The rows of a group lie close to one hidden flat surface of 10 dimensions, which passes through zero. Surfaces can cross.
(in the rows, 128 means zero)
Known rows, each followed by its group:
105,108,108,115,171,167,138,92,139,89,172,168,118,114,110 | J_334
87,120,117,102,116,116,129,116,112,132,138,149,147,135,149 | J_334
134,180,144,111,113,145,146,122,134,106,182,106,125,152,113 | J_803
115,119,109,133,149,90,124,102,122,125,172,156,96,140,86 | J_343
140,129,95,124,128,123,134,130,107,126,115,144,83,124,129 | J_11
151,123,116,134,154,113,107,132,128,92,137,125,112,114,143 | J_334
151,134,110,116,134,166,117,139,118,111,144,126,133,143,126 | J_862
125,62,129,142,142,132,127,141,109,65,97,144,130,138,134 | J_623
120,98,110,129,80,143,155,141,97,155,111,105,122,131,146 | J_803
139,135,123,114,123,131,118,133,114,122,132,130,139,128,126 | J_862
154,174,144,113,124,120,78,144,150,180,143,138,179,112,157 | J_770
112,154,154,121,119,94,135,124,119,128,126,136,166,132,122 | J_551
135,96,114,144,134,99,101,108,161,177,130,177,59,76,146 | J_623
125,154,132,133,195,117,106,102,156,130,127,141,162,92,100 | J_862
131,101,141,127,111,129,130,141,113,98,155,152,145,151,121 | J_551
155,154,117,109,129,162,114,137,131,153,83,133,145,69,172 | J_94
98,107,108,144,149,139,146,128,134,134,123,112,146,126,151 | J_623
141,68,113,125,146,77,95,132,93,72,149,177,114,109,121 | J_551
107,145,141,117,117,108,134,115,123,143,95,138,126,150,110 | J_551
134,131,94,126,163,174,121,134,136,135,55,123,111,133,146 | J_803
153,103,129,131,128,150,115,133,123,125,95,112,121,119,112 | J_770
119,91,135,132,128,95,117,119,119,66,157,99,100,154,111 | J_770
85,105,128,114,100,141,138,118,147,123,143,145,104,143,179 | J_334
132,150,136,147,126,103,152,143,124,103,106,102,110,140,146 | J_551
132,96,145,176,132,121,139,150,136,162,120,111,167,140,97 | J_862
143,111,121,160,126,144,133,157,133,131,148,102,125,170,128 | J_94
97,138,109,100,125,144,138,106,128,119,119,142,101,139,145 | J_623
141,108,116,127,124,159,130,147,119,114,155,134,144,127,146 | J_11
137,172,99,116,135,149,120,129,132,178,163,111,151,120,139 | J_623
131,62,152,180,142,121,134,135,164,98,99,139,71,144,126 | J_11
156,105,103,148,132,173,112,150,137,159,87,105,98,166,117 | J_343
147,131,101,121,117,106,104,164,89,116,137,94,160,126,171 | J_343
73,70,171,137,149,117,139,107,144,101,103,147,191,94,131 | J_94
162,95,159,168,184,159,108,130,178,96,139,130,137,102,99 | J_334
151,149,115,160,165,139,155,135,142,122,117,167,90,119,126 | J_770
202,164,133,151,157,161,106,150,159,110,160,116,100,127,114 | J_334
114,115,109,116,150,84,80,124,109,131,103,114,141,176,94 | J_343
149,147,135,122,132,112,106,129,127,146,108,139,135,102,131 | J_551
109,112,110,130,152,70,140,103,99,70,137,140,89,112,110 | J_94
106,143,123,134,145,98,106,132,145,148,140,115,142,161,138 | J_94
86,95,127,135,135,102,120,103,152,123,137,137,85,156,126 | J_343
78,118,175,118,99,110,129,119,147,90,142,109,137,176,147 | J_343
123,110,99,102,147,152,87,129,129,94,127,109,129,132,167 | J_803
128,125,140,121,108,130,136,120,124,121,166,134,117,145,99 | J_770
128,121,143,116,103,87,143,113,115,83,135,165,75,87,150 | J_623
99,115,111,134,154,129,141,104,139,142,152,117,149,77,141 | J_551
87,143,113,122,129,116,164,115,113,131,130,132,143,124,146 | J_334
114,148,135,143,137,62,126,117,125,150,63,85,107,125,117 | J_11
115,154,126,126,130,83,153,125,85,125,144,123,169,124,92 | J_803
129,103,110,142,146,161,131,141,130,110,96,114,118,157,131 | J_11
147,143,105,138,149,126,134,150,110,77,149,103,141,112,161 | J_803
107,81,131,131,142,156,130,125,141,91,162,147,146,125,148 | J_334
148,122,169,153,66,103,156,131,135,185,151,154,88,137,84 | J_803
104,106,128,161,147,130,136,140,151,130,90,103,146,129,165 | J_94
152,122,139,143,126,168,135,129,151,136,108,112,81,153,94 | J_334
130,117,126,135,127,149,143,142,113,123,106,110,152,141,119 | J_862
178,148,110,102,72,122,113,148,83,144,184,113,105,147,104 | J_803
112,99,118,114,125,141,118,124,133,121,153,160,131,113,160 | J_11
121,125,161,179,158,138,192,120,158,98,109,130,117,84,119 | J_343
114,166,116,103,122,115,156,113,88,114,97,110,123,136,103 | J_94
132,112,136,141,130,162,132,137,146,153,78,122,139,115,143 | J_623
105,88,161,111,123,159,125,128,131,84,178,157,206,119,137 | J_862
111,108,108,138,140,132,144,135,116,125,117,126,154,116,153 | J_94
126,183,152,109,126,191,161,101,163,122,85,111,88,119,122 | J_862
131,150,123,107,114,172,160,133,102,72,123,102,124,146,136 | J_862
152,135,116,107,130,77,71,134,101,136,152,130,156,120,109 | J_11
79,112,121,108,128,182,104,107,181,185,104,151,113,178,154 | J_94
103,157,124,94,97,123,133,106,113,155,162,140,114,168,93 | J_770
129,146,103,132,173,110,123,123,111,113,147,126,157,119,108 | J_862
133,123,116,121,117,104,124,135,97,132,136,118,145,120,125 | J_803
131,156,148,138,138,128,148,127,136,131,139,139,150,108,120 | J_803
171,120,135,139,121,160,121,158,133,105,179,127,132,135,136 | J_770
101,178,147,79,110,161,134,98,142,103,91,126,88,174,129 | J_343
126,107,125,166,135,142,157,153,129,121,135,92,156,130,148 | J_623
103,142,136,99,88,131,132,113,125,171,117,114,134,125,143 | J_770
87,115,136,118,130,86,115,106,138,116,114,112,126,104,166 | J_770
147,105,104,153,135,172,130,155,134,158,151,113,152,133,136 | J_623
122,101,125,139,133,158,144,124,138,144,142,151,141,116,115 | J_343
121,121,125,137,139,143,131,129,142,130,87,113,113,142,133 | J_623
123,159,121,117,152,142,110,123,137,151,124,106,165,150,109 | J_551
118,81,151,158,128,117,148,131,138,108,133,147,116,142,111 | J_11
111,118,127,115,141,154,123,112,141,100,154,150,106,159,112 | J_343
110,147,130,122,134,131,125,116,137,163,137,119,160,138,113 | J_623
106,113,122,126,127,131,154,122,113,108,126,125,128,143,115 | J_94
109,124,119,145,120,107,153,121,139,142,131,123,87,134,137 | J_862
125,113,103,131,121,145,129,117,149,184,116,152,86,90,158 | J_343
88,163,133,117,100,128,164,123,121,161,174,145,165,153,133 | J_770
101,99,109,149,145,127,157,131,119,97,109,111,122,138,147 | J_94
142,132,104,123,124,154,130,136,118,140,111,124,123,115,153 | J_11
148,129,120,147,153,101,122,139,116,106,108,107,125,111,121 | J_334
109,128,135,138,133,102,144,113,122,150,109,113,143,122,94 | J_551
136,122,134,142,124,127,134,126,142,134,107,139,87,111,138 | J_11
105,107,145,151,127,116,120,140,149,110,127,67,149,147,164 | J_11
135,132,146,124,114,135,119,130,138,143,109,136,116,144,117 | J_551
94,84,158,130,97,175,178,108,138,156,119,162,141,117,93 | J_770
150,132,102,128,130,125,124,146,97,147,150,133,162,112,127 | J_862
113,100,167,118,122,92,95,121,140,104,94,179,122,162,112 | J_551
146,143,130,131,136,102,109,129,126,116,132,120,115,123,126 | J_803
102,109,117,135,181,104,110,117,124,120,73,126,169,129,100 | J_334

New rows. What belongs after each?
134,132,96,137,120,105,143,142,102,132,136,107,111,119,151 | J_343
181,154,131,142,111,142,135,147,139,158,135,156,97,90,142 | J_803
119,119,154,87,64,145,122,107,125,148,179,134,124,127,112 | J_770
114,162,135,99,117,130,112,115,137,148,143,109,158,130,131 | J_11
148,135,132,125,98,129,144,146,106,120,136,138,122,132,131 | J_551
127,163,139,98,123,133,132,108,126,132,138,157,138,103,122 | J_343
132,95,142,134,126,155,147,124,119,108,94,128,129,115,107 | J_94
101,103,136,96,75,120,119,118,108,158,128,153,127,170,107 | J_862
121,110,147,144,135,158,111,139,172,141,102,113,134,155,147 | J_94
119,125,126,112,80,133,139,128,110,154,111,81,115,130,141 | J_803
132,110,174,158,136,122,149,121,146,87,38,93,92,116,106 | J_94
135,133,70,133,176,152,102,145,127,154,162,109,181,110,161 | J_623
93,115,126,153,132,137,173,122,140,105,128,105,97,160,135 | J_862
139,168,149,96,119,114,83,111,148,119,139,80,109,133,129 | J_803
115,112,143,130,99,89,120,121,139,185,138,161,131,91,145 | J_862
148,147,124,151,132,103,131,155,114,114,116,77,133,142,138 | J_770
142,88,105,148,107,131,159,164,79,152,124,139,169,115,125 | J_803
154,135,148,142,117,151,136,149,143,118,134,94,149,85,172 | J_803
158,147,142,134,136,132,135,119,134,146,158,159,123,106,73 | J_343
170,101,132,111,100,190,124,135,108,141,167,141,137,144,54 | J_334
123,107,146,136,168,104,92,104,163,102,116,173,95,131,106 | J_11
121,178,115,150,162,129,159,127,149,149,131,184,117,131,135 | J_770
139,176,133,126,121,90,140,107,130,186,89,140,100,68,119 | J_343
98,116,65,150,190,144,142,120,127,140,161,135,136,158,108 | J_862
138,172,108,135,135,147,152,119,132,170,139,119,103,137,92 | J_862
172,131,130,145,193,129,54,133,165,137,66,117,130,124,106 | J_862
90,119,95,148,168,127,134,118,142,160,61,99,122,134,139 | J_623
99,117,92,135,113,120,155,127,117,190,173,158,142,119,142 | J_94
139,140,122,122,121,146,127,132,131,143,153,133,138,112,146 | J_623
134,130,129,135,139,147,125,133,146,121,168,116,146,111,150 | J_551
131,100,138,152,137,78,111,128,131,118,153,157,90,189,64 | J_803
112,140,117,119,128,108,119,106,136,149,157,137,98,140,112 | J_623
119,83,92,176,145,135,128,161,141,170,144,116,145,171,146 | J_94
113,99,153,121,159,192,101,110,203,92,153,156,113,127,160 | J_862
135,189,129,109,134,107,125,118,110,123,132,100,142,124,104 | J_803
110,132,100,99,124,151,162,106,89,114,77,132,111,119,112 | J_94
135,147,116,114,141,74,79,117,125,124,122,110,93,150,113 | J_11
139,129,113,110,122,124,104,131,123,105,136,132,93,136,153 | J_862
92,117,132,122,101,90,167,113,101,112,128,158,110,124,127 | J_551
136,116,165,145,90,116,185,126,115,153,159,195,151,60,107 | J_11
121,96,136,135,121,156,137,125,144,152,109,143,129,116,126 | J_94
73,152,103,136,166,100,128,90,179,125,109,106,52,125,186 | J_623
118,141,143,157,144,116,174,128,113,88,101,88,125,185,63 | J_343
125,68,97,124,99,125,125,131,103,148,128,168,98,112,151 | J_11
134,134,132,149,136,146,164,106,145,159,131,155,87,115,74 | J_343
105,122,123,113,113,137,128,129,117,143,113,108,152,140,136 | J_770
128,99,123,110,147,119,75,133,132,92,165,136,171,101,174 | J_770
129,106,200,126,132,111,88,119,158,77,124,136,141,164,93 | J_623
122,165,112,102,137,124,112,125,123,113,134,142,128,131,160 | J_551
142,114,133,110,102,154,99,145,126,137,184,120,171,138,143 | J_11
112,157,118,147,126,133,156,126,148,174,155,96,131,121,146 | J_623
106,140,103,122,140,138,143,110,139,173,97,147,119,84,155 | J_862
117,153,134,118,117,122,113,125,147,169,150,131,137,152,132 | J_94
116,121,123,124,120,159,151,121,129,120,155,149,127,125,133 | J_343
111,131,130,104,105,155,139,116,130,125,140,142,113,141,136 | J_862
99,143,160,104,98,91,124,98,136,127,179,126,124,132,115 | J_803
127,108,151,157,111,122,154,129,150,157,121,165,113,104,133 | J_803
104,118,100,117,122,117,149,106,93,149,102,134,110,138,83 | J_551
139,151,125,146,136,137,160,137,137,117,83,110,111,72,181 | J_343
141,152,132,137,102,93,143,118,133,164,135,136,75,97,125 | J_623
169,146,149,140,138,117,114,144,143,80,151,112,114,104,147 | J_862
102,98,107,105,123,127,106,109,121,156,173,163,132,156,104 | J_343
148,102,139,126,115,126,87,137,144,129,106,129,99,142,145 | J_862
132,186,153,122,96,139,162,121,136,169,123,111,136,101,122 | J_11
88,57,93,150,128,134,140,140,127,127,123,137,122,139,185 | J_862
122,205,156,120,146,77,142,95,141,111,178,153,119,117,97 | J_803
97,85,133,126,121,105,143,107,125,96,113,172,96,99,151 | J_623
96,165,142,116,138,104,120,103,139,148,97,92,143,157,97 | J_11
139,118,64,126,153,147,136,125,94,151,98,111,125,83,131 | J_551
149,107,105,102,119,114,102,118,86,126,108,128,94,132,76 | J_334
152,147,126,109,119,116,106,134,108,118,169,132,139,148,103 | J_343
172,138,109,147,143,118,111,129,142,151,120,95,74,80,123 | J_551
110,75,144,135,151,97,105,118,126,86,102,149,127,148,100 | J_623
151,161,119,97,128,118,99,128,102,114,110,120,123,148,99 | J_862
154,131,131,128,94,144,147,134,128,115,150,114,79,100,152 | J_770
142,117,131,182,133,122,157,165,137,130,123,92,149,103,178 | J_94
153,121,123,162,173,118,128,138,137,95,111,141,110,110,128 | J_770
145,149,119,135,142,153,134,133,137,133,125,124,126,124,127 | J_334
117,177,119,121,154,156,162,114,134,84,147,131,119,120,140 | J_11
116,155,147,130,140,75,108,121,144,115,143,110,121,156,117 | J_94
176,139,125,147,152,95,101,153,106,126,126,128,154,121,98 | J_803
144,196,119,127,150,123,141,108,143,136,126,122,88,99,117 | J_862
120,113,107,146,117,105,138,137,128,134,139,113,101,107,181 | J_343
131,127,176,130,126,113,135,136,127,42,147,109,161,107,145 | J_862
142,162,137,93,154,156,112,110,133,121,115,175,158,74,123 | J_343
132,154,105,120,132,148,133,133,123,145,118,114,130,118,149 | J_623
145,162,132,120,113,109,140,134,104,128,129,128,142,94,132 | J_623
126,148,110,128,134,156,149,125,136,128,129,125,105,124,147 | J_334
109,123,113,130,133,149,125,152,131,123,120,114,158,187,161 | J_334
77,193,124,71,130,146,133,75,130,116,130,96,115,182,94 | J_803
117,165,117,95,138,162,139,102,140,113,122,140,104,101,152 | J_862
139,107,130,106,104,73,91,145,82,87,143,130,142,143,134 | J_862
109,120,144,131,153,140,113,106,174,131,102,159,104,129,133 | J_803
152,170,168,106,124,128,103,121,145,117,90,114,124,114,122 | J_94
116,128,117,156,162,65,109,112,149,141,151,130,83,145,104 | J_862
137,127,146,111,68,127,143,117,114,175,196,177,113,127,86 | J_623
119,132,66,168,157,110,165,137,120,181,131,125,116,91,157 | J_862
112,152,147,100,124,127,94,103,141,155,66,73,130,151,98 | J_803
116,133,80,117,160,115,126,115,104,127,110,173,109,123,127 | J_803
182,179,133,146,105,191,153,156,159,171,148,157,86,138,139 | J_770
134,135,147,147,138,130,151,118,145,110,154,143,104,122,100 | J_343
113,141,98,97,105,134,125,120,110,148,136,118,107,159,129 | J_11
97,115,115,101,120,85,106,107,111,103,167,154,107,161,121 | J_862
145,141,185,123,115,134,127,122,138,128,88,129,160,83,110 | J_94
156,132,123,147,102,135,155,138,123,151,145,127,90,112,130 | J_94
153,114,103,170,163,134,116,150,151,119,128,100,88,156,130 | J_862
113,147,120,148,165,141,139,133,154,117,120,119,144,136,159 | J_334
125,123,124,126,118,136,121,133,131,135,114,116,122,138,147 | J_343
171,115,133,113,126,137,98,143,109,121,84,157,141,91,129 | J_623
142,114,161,133,127,124,97,139,138,109,161,111,164,137,115 | J_803
131,95,69,108,104,184,151,144,83,142,129,149,119,141,141 | J_11
138,123,140,136,117,99,132,124,123,136,133,146,106,121,106 | J_11
130,103,144,144,136,142,127,131,149,114,129,146,118,127,133 | J_11
104,109,106,143,138,98,145,124,108,124,137,124,115,161,100 | J_94
139,86,100,133,157,115,87,140,114,97,123,135,118,154,124 | J_11
147,132,110,145,125,158,147,127,137,175,112,92,107,95,124 | J_551
144,153,158,107,162,115,73,116,159,59,137,145,115,131,136 | J_343
96,110,110,113,167,144,108,92,143,119,113,161,97,167,81 | J_343
110,93,165,110,112,124,85,104,155,158,120,159,135,143,91 | J_334
140,106,128,150,119,148,144,144,134,112,150,116,108,147,126 | J_94
124,100,158,195,114,127,200,148,151,138,104,130,115,104,149 | J_803
